The groups are shells around one centre, one inside the other: the same stretched ball of 7 dimensions in 9 sizes.
(in the rows, 128 means zero)
Some rows, each with its group after it:
[117  93  75 160 182 151 111 117 176 178 134 116 101] => Mufip
[132 151 177 120  98 106 153 142 100  79 109 158 152] => Ginas
[ 86 118  67 149  77 113  99 161  85 101  59 153 128] => lefa
[ 94  85 109 181 177 134 119 122 186 193 141 167 151] => zilu
[140 139 142 125 123 142 139 128 110 140 116 130 169] => Ginas
[128 134  72 116 112 120 110 157 118 121 116  91 119] => zol
[122 115 146 102  76 144 131 127 148 127 190 132 183] => zin
[154 144 142 115 155 115 146 136 148 111 148 101 106] => Ginas
[200 181 180  85 156 110 160 110 103  68 116  85  78] => lefa
[139 117 138 108  99 156 123  93 125 113 145 129 128] => Beru
[113 107 102 158 159 139 131 137 160 131 121 131  93] => Mufip
[142 165 111 116 106  95 130 160  70  68  60 113 100] => Beru
[136 109 107 148 188 157 130 117 176 183 151 107 124] => zol
[120 125 144 136 133  68 115 115 133  90 115 170 103] => lefa
[158 133 116 136 192 128 127 105 139 140 107 105  81] => zol
[160 116 128 125 170 178 130  79 149 158 141 103 105] => Beru
[ 74  94  90 190 148 115 111 153 149 181  98 183 172] => zol
[144 133 169 114 131 138 161 133 160 106 175 118 129] => Ginas
[107 102 102 135 122 119 107 129 162 160 161 138 160] => zol
[122 124 155 151 140 135 153 129 134  99 107 158 108] => Mufip
[129 124 127 162 189 118 131 123 148 172 109 145 142] => rog
[135 176 160 112  99  57 148 178  89  65  98 140 151] => koz
[128 133 105 101  67 138 120 142  98  84 118 111 124] => zilu
[113 100  56 179 194 134  99 118 144 170  72 129  77] => lefa
[129 112 187 150 161 158 161 105 170 160 163 164 169] => zol
[115 129 140 153 142 128 153 157 142 128 119 146 146] => rog
[161 161 186  73  84  77 138 117 110  45 155 128 120] => zin
[128 116 170 168 184 147 158 108 156 143 117 166 123] => Mufip
[167 140 193  81 101 148 154  94 136  83 183 115 127] => Beru
[120 149 112 123 117  57 119 173 120 103 115 130 141] => koz
[128 137 118 103  64 154 139 154 101  73 123 107 123] => koz
[115 110 102 153 165 138 126 146 172 200 154 123 178] => koz
[171 139 158  98 147 155 148 106 151 138 177  90 137] => Beru
[ 78  71  72 203 187 159 111 130 187 221 122 163 151] => zin
[157 126 164  97 115 162 149  99 148  94 175 108 105] => Beru
[117 131 127 116  89 125 138 163 132 107 149 125 158] => rog
[ 81 120  53 171 116 107 110 191 108 132  59 143 136] => Mufip
[153 109 126 119 157 166 118  75 155 172 160 110 131] => Mufip
[150 147 175  99 101 103 142 114 112  57 130 139 104] => zilu
[171 152 170 117 166 131 155 106 125 104 119 114  96] => zilu
[139 141 183 140 167 107 162 136 155 138 147 150 162] => Ginas
[197 183 176  69 122 118 158 120  94  63 129  77 100] => zin
[147 157 159 102  98 127 159 157 110  80 132 112 140] => zilu
[115 138 171 122  82 109 148 150 117  97 137 165 182] => Ginas
[160 139 134 114 151 151 138 114 132 151 138  98 141] => rog
[137 128 174 157 182 110 144  99 142 135 109 172 125] => koz
[104 136 129 109  57  84 125 171 116  74 139 146 158] => Ginas
[142 153 141 135 158 101 145 151 123 135 109 126 149] => zilu
[ 57  80  86 200 145 111 106 152 164 187 107 199 177] => koz
[135 107 114 112 121 139 109  94 151 121 160 118 103] => Beru
[138 136  90 127 143 123 123 144 124 113 104  97  88] => zilu
[189 159 177  83 134 164 163 106 122 110 157  81 128] => zin
[115 115 183 141 128 125 148 121 161 154 171 177 201] => Mufip
[136 127 176 105  97 139 153 124 150  96 181 134 147] => rog
[126 141  62 162 170 132 125 172 104 156  51 100 117] => lefa
[162 165 138  67  85  80 126 143 108  61 152  89 117] => koz
[136 138 100 128 125 117 119 130  97  80  73 118  68] => zol
[134 137 165 143 145 127 152 126 123 122 108 154 144] => rog
[141 148 117 148 177 115 137 148 119 163  89 119 150] => zin
[121 113 110 118 125 106 111 132 168 138 176 120 138] => lefa
[ 98 111  74 150 123 113 108 156 136 129 107 133 118] => rog
[144 108 125 115 140 144 119  86 159 105 157 114  68] => lefa
[124 102  96 170 185 180 135 119 156 167 105 121  97] => zin

New rows, each followed by its group:
[104 103 135 152 122 144 136 127 150 119 132 162 126] => zilu
[162 162 154 122 163  99 147 131 112 108  99 118 115] => zilu
[101 156 111 139  87  69 133 204  85  85  70 149 159] => lefa
[123 110 155 131 124 114 122  91 144 100 139 167 108] => zin
[142 134 129 146 158 164 152 131 120 129  92 119 111] => zol
[151 141 183 125 143 147 173 126 142  93 141 128 111] => koz
[130 101 108 122 133 143 106  96 160 153 163 121 126] => Beru
[150 114 106 112 122 194 121  91 124 138 131  94 109] => koz
[111 120 155 127 103 116 143 147 157 109 169 152 157] => zilu
[146 152  99 134 157 105 126 145 100 110  67 105  88] => zilu
[ 89  85 130 152 101 178 139 132 170 146 168 160 165] => lefa
[114  93  70 157 154 189 116 123 155 191 126 111 135] => Ginas
[152 138  91 128 153 140 121 121 105 114  77  95  72] => Beru
[174 131 209  98 143 174 169  77 161 116 194 117 129] => Mufip
[132 137 158 145 162  97 150 138 146 109 121 147 114] => zol
[133 148 158  95  81  76 138 149 123  42 148 133 108] => koz
[134 123 122 135 152 144 143 138 156 132 142 111 113] => zilu
[102 107 107 197 202 141 139 145 161 191  92 157 141] => Ginas
[173 167 195  89 116 102 152 110 101  77 131 127 135] => zin
[123 114  90 132 142 100  96 119 142 146 128 127 121] => zin
[ 87 109  47 150 100  92  78 150 107 127  76 147 124] => lefa
[177 128 147 101 153 196 150  88 151 140 170  77 108] => Mufip
[138 145 141  87  66  95 122 129  99  49 130 127 110] => zilu
[131 109 110 138 166 135 123 118 173 159 157 116 118] => Beru
[152 125 146 147 204 140 144 104 167 173 141 123 127] => Beru
[153 146 134  91  97 154 145 146 123 125 162  85 166] => koz
[120 139 116 148 143  73 117 140 106 105  69 155 110] => zol
[119 152 131 117  77  98 138 174  92  78 101 137 152] => zilu
[155 132 161 131 164 156 150 102 137 152 132 126 143] => rog
[114 110 128 166 163 173 155 145 163 170 133 137 154] => Ginas
[100  74 110 190 194 177 129 102 195 196 139 160 121] => Mufip
[133 108  94 181 227 145 117  99 154 201  86 133 106] => lefa
[132 147  89 116  94 128 124 162  85  92  82 101 116] => zilu
[128 150 152 103  69 105 137 153  96  91 127 140 178] => zin
[ 85  77  89 158 117 140  93 110 159 174 142 168 161] => koz
[117 134 113 140 110 119 131 149  99  81  74 140  99] => zol
[129 128 137  92  67 112 119 122 122  71 155 130 122] => zilu
[129 106 122 152 158 162 127  95 141 141 110 141 101] => zilu
[109 109 131 133 125 104 120 133 169 150 174 150 169] => Ginas
[154 147 183  72  58 119 139 106 104  47 157 131 126] => Mufip
[102  98  96 136 119 123 110 136 168 141 163 133 135] => Ginas
[127 132 145 156 162 110 138 127 125 136  92 160 138] => rog
[144 138 194 115 120 117 156 113 137  84 151 152 129] => zilu
[125 158  89 137 116  88 121 173  72  85  41 122 106] => Ginas
[ 83  87  86 161 119 137 105 135 157 161 133 160 153] => rog
[129  95 150 183 217 193 155  91 184 209 135 152 142] => lefa
[121 146 161 112  75  95 143 155 107  67 126 153 149] => zilu
[142 161 144 118 113 114 153 160  96  82  96 119 127] => rog
[139 140 150 100  69 146 140 124  92  71 118 129 129] => Mufip
[123 154  68 129 104  86 108 172  69  75  40 112  87] => Mufip
[103  99 118 197 210 130 127 121 169 211 105 173 160] => Mufip
